The same things were measured in two ways. Each way mixes the same 11 hidden numbers, adds some noise and spreads widely along 7 directions of its own, which tell nothing about the thing.
Some things both ways: the first way, then the second way.
[-7  4  4 -6  6  1 -1  4 -1  6  9  1 -3 -7 -1  1 -1 -1 -2 -2  1 -4]
[ -7   0   4   1  -5   2   1   2  -7  -2  -6  -3  -5   2 -10  -3   2  -5
  -4   9]

[ -7  -8   9   1   4 -13  -2   9   2   1   0 -11  -2  -1  -4   4   8  -3
   9 -12  -2 -12]
[  9 -17  -3   5 -11 -10 -14   9  -1  -3  -1   1   2  -4  -6   3 -13  -2
  -9   5]

[  4   3   4  -5 -10  -1  -4 -15   2  -2 -26  -5  -4   0 -12  -1  13 -18
   9   5   5  -8]
[ -5   9  -4  -1   9  25  -2  18   8 -14   6   9   1  15  10   3  -6  10
  -1 -14]

[-13  10  -4  11   8  -8  12  23 -10 -18 -21 -21  -1  -5   4  -4   7   2
  -3  10  -3  15]
[ -3   2   6  -2   0 -17  11  -2  12  10  -4   4  -1   3   0  -8  -8   1
  -4   0]

[ -5  17   9 -14  -3   6   6 -16   1  25  -6   0  -3  -2 -15  12   5 -13
  -9   2  10   3]
[ -6  -4  19  -5   6 -20  26 -15   5  17  -3  -4   0   8  -8 -18  -2   2
   0   5]

[  7   1  -7  -7   0   0  -2  -6   3   2   0  -1  -5   0  -6  -2   5 -10
   3   1   3 -16]
[-2  3  2  1 -4 12  0 -8 -7  7  6 -4  2 -1 15 -3  9 -1  5  1]

[-27  17   7  -9   4 -12  -4  11  -8   3 -10  -1   8 -15  -1   7   4   0
  -2  -4   0  -1]
[  2 -19  -7  14 -13   2  -6   4  -5  -6  10  -6   5  -9   1  10  -1   2
  15   9]

[  0   9  -7  -9  -3   4  -3 -14   3   5  -3   3   3  -2  -5   1  -4  -5
  -5   8   4   6]
[ -1 -19 -11   9  -7  -2  -8  -3  -7   6  17   1   2  -2   5  22  -3   4
   1   0]

[  2   6   7 -16  15   0  -6  -5  14  11   7   1 -15  -1  -1  -4 -10 -13
   2  -4   2 -10]
[ -9   9   2  -2  -9  14   8   5   2  14  14   4 -11   7  -3   5   6   1
 -11   7]

[ -1  22   1 -10  10 -10  -2   5 -11 -13 -13   5  -4  -3   2 -12   3   4
   1  -1  -2   4]
[  8   2   5  -1  -4 -13  -1 -16  -1   9 -13   7   1   4  16  -8 -10  -4
  -2   0]

[  0 -12   6  -5  12  -7 -10  13   2  12  19   4  -4   0  -4   2  -4   4
   2 -19  -6 -10]
[-4 10  1  0  3  5  7 -1  2  6  2 -1  2 -2 12 -2  5  1  2  6]

[ 10  -1  -5  -6  -2   8   3  -2 -12   3   8   8  -2   1  -6   5   6   3
  -5   0  -3  -6]
[  6   0  -9 -10   6 -15 -10  -2   5   6 -12  15   8   1  11  -5 -14   1
 -10   0]

[ 15 -11  -4   3 -14  13   1 -16  -7   8   7  10   2   1 -10   3   5  -4
   4  -1   1  -6]
[-16   0   0   2   6 -10 -15   7   1   1  -6   7  -9   4  13   5 -16  -1
  -9   3]

[ 19 -12  -8   1  -7   1  -5 -12   2   7   8   9   1  12  -7   0   0  -1
   6  -8   3  -4]
[  9  -1   4   7   4   5   8 -13 -10  -4  -6  -7  10   4   6  -5  -1   2
   9   2]

[-14   2   0   7   8 -16   0  17 -10  -3   1  -6   8  -3   4   3   4  13
   0 -16  -9   3]
[ -2   4  10  14   1  13  24   5   0  -2   1 -10  -4   4 -14  -9   3  -6
  10  10]

[  4  11  -3  -1 -10   4   5  -7 -16  -3 -11  14   3   6   0   3   7   2
  -1  -2   3   4]
[  2  -5 -15   1  -5  12  -3  13  -8  -1   6  10   0  -1 -16   8   1   3
  -6  23]

[  4  -3  16   5  24 -12  -3  15  20  -3  -9 -17 -18   1   5 -11 -13   4
  -3  -1  -5  11]
[ -5   4  11  -2   8  -8  17  17   5   3   1  13  -5   9 -14   0  -9  10
 -10   7]

[ -9   7   1  -9   5   4   3  -3   3   8  12   2   2  -9  -5  -1  -4  -4
 -11   4  -1  -4]
[  8 -14 -18  -2 -10 -14 -12  -6  -5  -3  10   5   5  -7  -2   4  -5   0
 -10  -1]

[ 11  -3 -21  11 -26  12  10 -18 -20  -9  -4   3  10   2  -7   4  18  -6
  14   3   8  -8]
[ -3   0  -9  -3 -12  22   4  10  -4 -12  11   4  -3   8 -14   8  10   7
  -8   7]

[  0  11   3   0   1  -3  -1  -8   2  -4 -16   2  -3   2   3  -5  -1  -2
   1  -4   1   2]
[  1  -2   7   3   8   2  13  20   5 -13   7   4  -1   9 -17  -9 -10  10
  -5   6]

[  7   0   1  -1  -5  14   1 -14   2   6   5  15  -1   0  -3  -7 -11  -7
  -3   4   3   1]
[ -4   0  11  11  -5 -27  14 -15  -5   9  -9  -9  -9  -5  -7  -2  -4  -9
 -10  11]

[ -3   2   5  10  -3   1   7   3   2  -6 -23 -14  -3  -1  -2  -3   4  -6
  -2  12   5  16]
[  0   1  -3  -2   2  -1  -3   0 -14 -13 -10  -1   1   3 -12   0  -1   1
 -16   9]

[ -4   3   7   4  -7   1   7  -2  -2   1 -17   1  12  -8 -10   4   6   2
 -16   3  -4   0]
[  5   5  -4   5  15 -12  13   5   0  -4  -5   3   3  -5  -8 -10  -8  -8
   0   2]

[ -3   7  -4  -4  -6  -2   6   0  -4  -1 -13  -8   3 -10  -4   8  16 -13
  -2  14   3 -10]
[  1  -5   4   0  -3   9  19  10   2   6  12   6   1   1 -11   2   6   5
   3   3]

[ -7   7   4  -7   2  -2  -2   2   1  -1  -9   3   0  -8  -6  -6   1  -8
  -7   5  -1 -10]
[ -5   4   2  16  -3   2  11 -10  -9   5  -2  -9  -4  -8   2  -4   8 -13
  10   2]

[ -1   8  -9  -3 -17   5   2 -20  -7   7  -1   8   7   3  -8   6   2  -7
   4   6  12  -1]
[ 18   7  12  -1  -8  -9  -4 -15 -16   2  -8  -2   5   2   5  -4  -2   1
 -21  -4]

[  1 -13 -10   5  -7   4  -2   1 -16   5  18   7   7  -5  -5   7   7   7
   3 -10  -8 -13]
[  1  -7  -9   4   5   4   0  11  -4 -23  -1   4   6   4  -9  -1  -6  11
  -1   2]

[ -1   1   7 -11  -2  -4  -8  -6   4  10   3  13  -1   0  -3   2   1 -12
   6  -8   6 -17]
[10 -2 10  4 -3 -3 10  3  4  0  8 -5  7 -7  8 -6  1  7  1  2]

[ 7 -1  0 -3 -4  3 -1 -5 -9  9  8 11  6 -4 -8  6  2  5 -2 -7 -4 -1]
[ -2 -18 -10   9  -1 -11   0   1  -1   1  -1   6   2  -1  -3  11 -12   1
  10  11]

[ 21  -9  -6  12  -1   4  12  -7   9  -4  -2 -10  -1   1   0  -5   3  -8
  -7  16  -4   1]
[ -4  -2   2   6   9   7  26  12   2  -5   3   8  -7  13 -28  -5  -6   1
   1   2]

[ -2 -12   2  15 -15  -2  11  -2 -11  -1   0  -8  11  -3 -15   4  18  -3
   9  -7   3 -15]
[-11  25   5   0   3  22  -2  14   3 -18 -13  -1  -8  10   1 -21   0 -14
   3  -9]

[  0  -1 -13   8  -1  -1   4   4  -9  -4  11   2   5   5   4   1  -2  15
  -4  -3   0   6]
[-9 -4  1  3 -7 -3 -1  5 -7 16 11  0 -6 -8  0  8  5 -4 -2 13]

Other things, the second way, with their names:
Z156: [ -3  -9  -6  14  -2 -19   0   2  10   6   4   5  -3 -13  11  -4 -11  -3
   7   1]
Z306: [-15   4  15   3  11  11  17  22   4   2  -4  -9   3   3 -10   4   9  -4
  14  -4]
Z630: [  7 -13 -18   1  -8   3 -13   2   6 -21  -8   3   7   2   6  -4 -11   1
   6   4]
Z154: [  7  -7   9   6   0  -6  37   2   6  -8  -5 -11  10   0 -27  -7   8   1
   6  -3]
Z819: [ -7 -15  -7  10  -9   2   9  -2  -1  -5  -8 -14   2  -9  -6   5  10 -10
  15  14]
Z896: [-10 -15  -6  13  -4   6  14   9  12 -16   5   2  -2   9 -15  -7  -4  10
  18  -2]
Z421: [ -3  -1   9  12  -8   1  43  -2   6  14   3  -7  -3  -3 -22   2  15  -7
  10   3]
Z724: [ -2  -2   1   8 -10  -9 -14 -11 -10  23   6  -2  -7  -7  19  16  -4  -6
 -11   8]
Z122: [ 1 13 -2  3  5 -2 26 -4 13  3 11 -1  6 -4 10  3  7 12  1  6]
Z73: [  5 -21 -15  -1   3 -15  -5  13   8 -10   0  11  13  -5  -3   5 -11   7
   2  -9]
Z713: [  5 -13 -20   4 -14  13  -2  -7 -10  -3  17  -7   9 -13   7  21  17   5
   1   7]
Z835: [  8   9  -2 -11   7  -6 -11   6 -17  -2   0  15   2  -1   1   4  -4  11
 -34   9]
Z597: [  9   5  -6   3 -11  -6  -5  12  -6   1  -8   8   1  -7 -12  13  -2  -9
 -12  -1]
Z37: [ -7  -4  -7   2 -10  11  -6   8  -6   1  11   5  -5   0  -2  13   4   6
  -6  11]
Z871: [ -4 -14 -14  12  -4  -9  -5   2   9  11  17  -3  -2 -14  11   8  -5  -5
   3   6]
Z901: [  2  -3  -8  -9  -8   6  -3  -4  -7   7   6   9   3  -3   7  11  10   9
 -12   6]
Z891: [-13   6   1  -3   6   5  -7   5  -9 -11 -17  -5  -6  12  -7   6  -7  -8
 -12  12]
Z438: [-9  3  4 -2  2 -1  8 13  6  2  2  8 -7  5 -4  2 -5  3 -7  6]
Z526: [ -3   8   8   2   2   1  14   4  14   2  -5  -5   1  -1  12 -11   3  -2
   4   1]
Z613: [  1  16  15  -4  -6  -9   1  -9 -17   6   7   1 -10  -3   6  -6   6   3
 -29   1]
Z326: [ -1 -13 -13  -3  -9  11 -17  13  -8   0   9  10   3   1  -2  16  -1   5
  -3   6]
Z41: [ -6   6  -4  15 -19  16  18  -1  -9  -2  23   1 -17  -1 -19   6  14   7
 -13  11]
Z382: [ -7  -1   7  -4   3 -14   3  14  12  12  16  10  -4  -4  10   1  -6  10
 -10   3]
Z26: [ -2 -21  -4  18  -7 -11   7   1   1  -1   6  -1   2  -1 -10  12 -10   4
  16   3]
Z917: [ -3   2  -1 -11   7  -1   2   8   8   4   2  16   4   7   9   2  -5   9
  -4  -7]
Z269: [-11   4   7   1  -3  -7  18   1  14   7   1  -7  -4  -3   2  -7   6  -7
   5  -7]
Z967: [-18 -11 -11   1  -5   3  -2  18  11   2   3   6  -6   0  -3  12  -2  -3
  11   9]
Z275: [ -2  -7   3  13  -2   0  -4  -3 -19 -17  -5 -13  -4   0  -7  -2  -4  -4
  -1  14]
Z618: [ -2 -12 -15   8  -6   0  -8  -7  -8  -4   4   2   2  -2   2   6  -4   5
   5  14]
Z556: [  1   1  -4   8  -1 -15   9  -9  -6   2   7   6  -4  -2  -2   2  -7   3
  -5   3]
Z812: [  1 -11   4   5 -11  11   2  10  -8   3   5  -6   2  -4  -8  18   7   4
  -6  18]
Z681: [ -4   6  -9   3   1  15 -15   5 -26  -3  -7   6  -6   4 -14   6  -3 -13
  -7  16]
Z443: [ -9   8  -4 -14   3  -5  -3  -1  -2  -8 -11   6   1   9  -3  -5   0   2
 -12  -4]
Z889: [ -4 -27   6  14   1 -11   3  13  -3 -16   1  -6   1   1 -14   3 -12   7
  10  10]
Z647: [-13   2   1   8  -7  20  13 -11  -5  -8   0  -8  -7  12   2   4  10   6
   4   6]
Z205: [-11   3   4   9   5  10 -11   0  -4   0  -2  -6  -7   3  19  -7  -6  -7
   3   7]
Z726: [ -3  19   8 -16   9 -10   5   1  17   8  15  15  -1   5  31  -9  -3  19
 -19 -17]
Z242: [-19   7  -8   1 -12   0  -3   7 -11   8  12   9 -18  -4  -8  20   7  -4
 -15  16]
Z679: [ -5   5  10  13  -3   4  -9   4 -15   1 -12  -8  -6  -1  -7 -11  -4 -18
   1   4]
Z241: [-19   0  -1   8  -1  -4   1   4   3 -12 -11   3 -10   9   1   5  -8   2
   2  -2]
Z742: [  0  -5  17   5   9  -1  13  12   8   2  -3  -4  -1   6   0  -3 -10   6
  -8   7]
Z235: [-1 14 15 -1 -2  6 10  5  5 16  6 -3 -1  2  7 -4  4 -3 -1  3]
Z447: [ -3   7  -5   6  -2   2  19   5  -2  13  17  12  -4  -5 -10   2   6   2
   6   8]
Z477: [  5  10  -1   7   6   2  -2  -4  -8 -12  -7  -2   4   3   4 -10  -6  -3
   3  -5]
Z474: [ -6  -8  -2   2   3   8  -4  16  -8   1   2  10  -3   6  -9  16  -3   5
 -14  -2]
Z701: [ 11   1  -4   0   6  -5  23  -1   6 -13   2   1   9   4 -14 -12   0  11
  -9   0]
Z287: [ -6  -6 -10   2  -1  -4  -7   0  -7  -3  -6   3   0  -3   3   4  -2  -6
   4   6]
Z530: [  6  -2   5   4  -5  10   5  -9  -7   0 -11  -9   2   7  -7 -11   1  -9
   1   7]
Z273: [ -5  13  -2  -3  -8   9   2   2   8   9  13   3  -6   0  13   3   6   3
 -13   4]
Z931: [ -2  -4  -9   7 -11   9  17  -4  -5   5  11  -7   2 -14  -3   6  22  -3
   8  12]
Z813: [-10  25  10 -12   6   0  -9   9   6  -4  -9   4  -5   4  20 -15  -3  -3
 -13  -9]
Z509: [ 4  8 -1 -2  5  6 -3  6 -3 -7  5  8  1  8  2 -6 -9  6 -6 -3]
Z970: [-10 -11   4   5  -2  13  24   7  11   6   4 -10   2  -2  -2   7  16   3
   6   6]
Z456: [  7  10  13   0   2  -5  10  -4   6  -5  -8  -9   4   4   5 -16  -5  -4
  -4  -5]
Z649: [ 0 -6 -4  3  0  0 17  2  3  1 18  4  4 -2  0  2  6 10  6 -3]
Z91: [-12  -5 -21  -7 -10  21  -2  15  -4 -19  11   9  -4   6 -21  10  10   5
  -7   3]
Z199: [-4 -1 -8 -2 -4 16  7 16  5 -2 18 13 -2  5 -3 12  3 15 -5  3]
Z18: [  3  -6 -13   0 -11  -2  12  -2  -6  -1  15   5   3  -8 -12   9  12  11
  -7  12]
Z905: [ 10 -16 -10   0   2  -1  -9   5   0 -15   2   1  12  -4   6  -5  -6   7
  -2   0]
Z644: [  0   6  13   1   6 -13  19   0   0  -1  -7   3  -1   3  -5 -12  -3   3
  -3  -2]
Z943: [  3 -10  -6  -1  -4  -6  10   1  14   3  14   0   8  -8   5  -6   6   8
  -1  -5]
Z68: [ 11  11   5 -13  -7  -4  -9  -5  -4   1  -4   3   6  -2  18   2   0   6
 -20   5]
Z490: [ -7 -13   6   7  -7  -9   6   6  -3   0  -6  -2  -4   2 -16   4  -6  -1
   4  15]
Z798: [-10  -2 -11  12  -7  12 -13   3  -7 -17  -3  -3  -6   5   3   7  -5  -6
  10   5]
Z289: [ 2  4  6  3  3  1 13 -2 -2  8  7 -1  4 -3  5 -5  7  3  2 -2]
Z987: [ -2 -10   2   7  -7   3  -1   3  -6 -16  -1  -9   2  -3  -2  -4   3   3
   4   7]
Z354: [-10  11   3  -5   1   8   5  12   6   7  -1  13  -7  10   3   5  -1   2
 -10   0]
Z805: [ 11  11  13   4   3   2   7   6 -12  -7  -2  -1  -1   3  -8 -15  -4   1
 -12  11]
Z139: [ -5   0 -12   3   8  -8  -3   8  -1 -16 -19  13   0   6 -11  -4 -16  -6
   2  -4]
Z248: [-1 12  0 -4  1  9  2 12  1  5  1  7  2  0  1  6  2 -2 -3  2]
Z240: [-6 14  6 -3 -1 30  8 11  8  0  6  2 -7 19  4  3 -2  5 -4  9]
Z934: [  3   3 -15  -4  -1  11   9  -3   3  -1   4   9   8   3   5   9   6   8
   3   1]
Z935: [ 15  -8  -5  -7 -10  -2   6   0   8  -5  17  -3  17 -12  14   1  15  16
  -5 -12]
Z841: [ 11 -17  -2  -3 -12 -16   4  -5   2  24  -8   1   3 -11   0  13  -1 -11
 -10  20]
Z886: [ 17  -3   1   5   1  -3  13 -10 -11  -6 -10  -3   6   1 -13  -9  -1  -2
 -11   4]
Z815: [-6  9 -2 -7  3  2 -7 21  2 -5  9 13  0 -2  4 -4 -2  4 -5 -8]

Some of these things the first way, each followed by its name:
[ -8   8 -11  -6   7   2   0   4  -4   6  19   7   5  -6   8   3 -13   6
 -10   7  -3  11]
Z724
[ 16 -12   0   2  -4  10  -2 -14   5   5   5   8  -8   9  -8  -4  -4  -6
   4 -10  -1 -12]
Z701
[ -4  -5  -2  -2   3   3   1  12   1   5  13  -1   1 -10   5   6  -2 -10
   3   7   3  -2]
Z68
[-19  13  10  -1   6  -8  -2   6   0  -4 -21 -12  -3 -10  -3  -1   6  -4
   4  -5   1  -2]
Z987
[12  2  2 -6  3  0 -5 -3 -2 -2  3 12 -3  6 -2 -8 -4  5  0 -4  1  9]
Z934
[  3   2  -6  15  -8   2   9  -5 -12  -5  -9  -8   2   3  -2  -3   7   0
  10   1   3  18]
Z647
[ -4   0  -2   6  -2  -2   9   7   3 -10 -11 -12   2  -6  -2  -5   5  -6
  -7  18   5  -4]
Z815
[  9  -8 -14  -4  -2   1  -4  -2   1   2  15   8   1   6   0   2  -2  -3
   7  -6   5 -15]
Z235
[ 3  0 -7  1 -5 -6 -1 -1 -6 -4 -5  3  4  5 -4 -4  7 -2  5 -2  0 -5]
Z509
[ 11  -4  -7  14 -11   4   6  -6  -3  -8 -17  -5  -1  10   0  -1   3   3
  -2  11   4  13]
Z835
[ -3  -9   6   8 -10  -1   6  -4  -7  17   6   1  12  -4 -17   7   5   1
  -4  -5  -3  -3]
Z556
[-2 -6  2  2  5 -5 -2 12 -2  2  3 -6 -2 -6 -3  3  5 -1  6 -6 -1 -6]
Z490
[-19   1   6  -8   6 -12  -8  14 -15   6  10   0   7 -13  -8  10  10  11
   0 -20 -10 -16]
Z421
[  8   6  -6   4  10  -2   1   1  -4 -19  -8  -3 -15   7   3 -21  -3   2
   7  -3  -4  -2]
Z896
[  3   7   4  -9   0  12   0 -16   5   6  -2   0  -7  -6   0   9   2  -7
  -2  -1   3   0]
Z970
[-11  -2  -8   6   9 -13   1  23  -3 -14 -18 -25   1 -12  -3  -2  13  -2
   0   6  -9 -11]
Z649
[  5  -5  -1   0 -16  14   7 -19   3  19   4   9   9  -4 -16   7  -2 -15
  -7  10   6  -9]
Z477
[ 10  -4  11   1   0   7   6  -3   1   2   4   6  -1  -5  -8  -6  -4   2
 -11   7  -2   5]
Z139
[ 11  -4  -2   9  -5  -5   2  -6   1  -7 -17  -5  -4  10  -3  -7   8  -7
   8  -4   1  -3]
Z205
[  2   2 -12   7   0   2   9   1 -10  -5  13   4   8   0  10   1  -2  10
 -10   5  -6  12]
Z886
[ 17  -7  -6   6   8  -3  -4   8   2 -20  -4  -1 -11   6   8 -18  -1   1
   8   0  -3  -2]
Z438
[ -1   9   6  -3  15   4   2   4  16 -11  -7  -5 -14  -6   7 -17 -13  -9
  -5  13   5   4]
Z813
[10 -4 -6  7 -2  9  7 -3  2 -9 -4 -2 -4  0  3 -3  1 -6  3  3  2 -6]
Z526
[ -1  -6   4  12 -10   6  13  -9  -2  11   7   1   0   0  -4  -2  -2 -17
   2  10   3  -3]
Z41
[-10  10  -6   1 -11  -8   0  -3 -16 -10 -15   5   7   6  -5  -3  11   5
   3  -3   6  -5]
Z679
[  3  10  10   6  11   3  14   1  10  -7  -9 -10  -6  -7   6  -8  -7  -6
  -4   7   0  15]
Z630
[-31  11  18 -12  21  -7  -3  19  13  10  -4 -18  -3 -24   0   8  -6  -5
 -13   3  -4   2]
Z154
[-17   6  15  -4   9  -2  -5  14   2  10  -8   4   1  -9  -1   3 -10  -2
  -7  -7  -4  12]
Z122
[ 19   5 -12  -2  -1   9   4  -6   2 -15  -4   4 -10   5   9 -13  -1  -9
  -1  22   7   7]
Z901
[-19  13   7 -11   7  -2  -8   2   1   9  -9   2   1 -18  -3   1  -2  -9
  -2  -4  -4  -9]
Z275
[ -1   9  -1   3  -6 -10  -2  -1 -17 -15 -16   4   2   5   1  -7  12   7
   9  -5   2   8]
Z199
[  4  -5   6  -7 -11   2  -3  -6  -1  10   2  10   5  -1 -10   8   6  -7
   2  -1   7  -8]
Z248
[ -9   7  -4  -5 -14  11   6 -13  -9   7  -8   6  11  -9 -10  12   9 -12
  -7   4   1 -11]
Z871
[ -1   2   4   2   3  -9  -3  -1  -1  -5 -14  -8  -8   6  -9  -9   5   2
   7  -9   1  -2]
Z726
[-14  -2  23 -18   8  -8 -14   8   8   9  -3   1  -4 -15 -15   4  -1  -5
   1  -8   0 -21]
Z597
[  8  -4   4   4   7  -5   1  -1  11  -6  -8 -10  -8   4   1  -6   3  -3
   1  -4  -3  -5]
Z905
[  2  14  -6   5  -3  -5   7   5  -9 -19 -28   5   1   6   0 -15   3   2
  -8  14   3   7]
Z447
[ -3   0  -5  -1   9   0   0   8   5   2   5  -3  -1  -9   1  -3 -10  -4
  -5  11  -4   0]
Z26
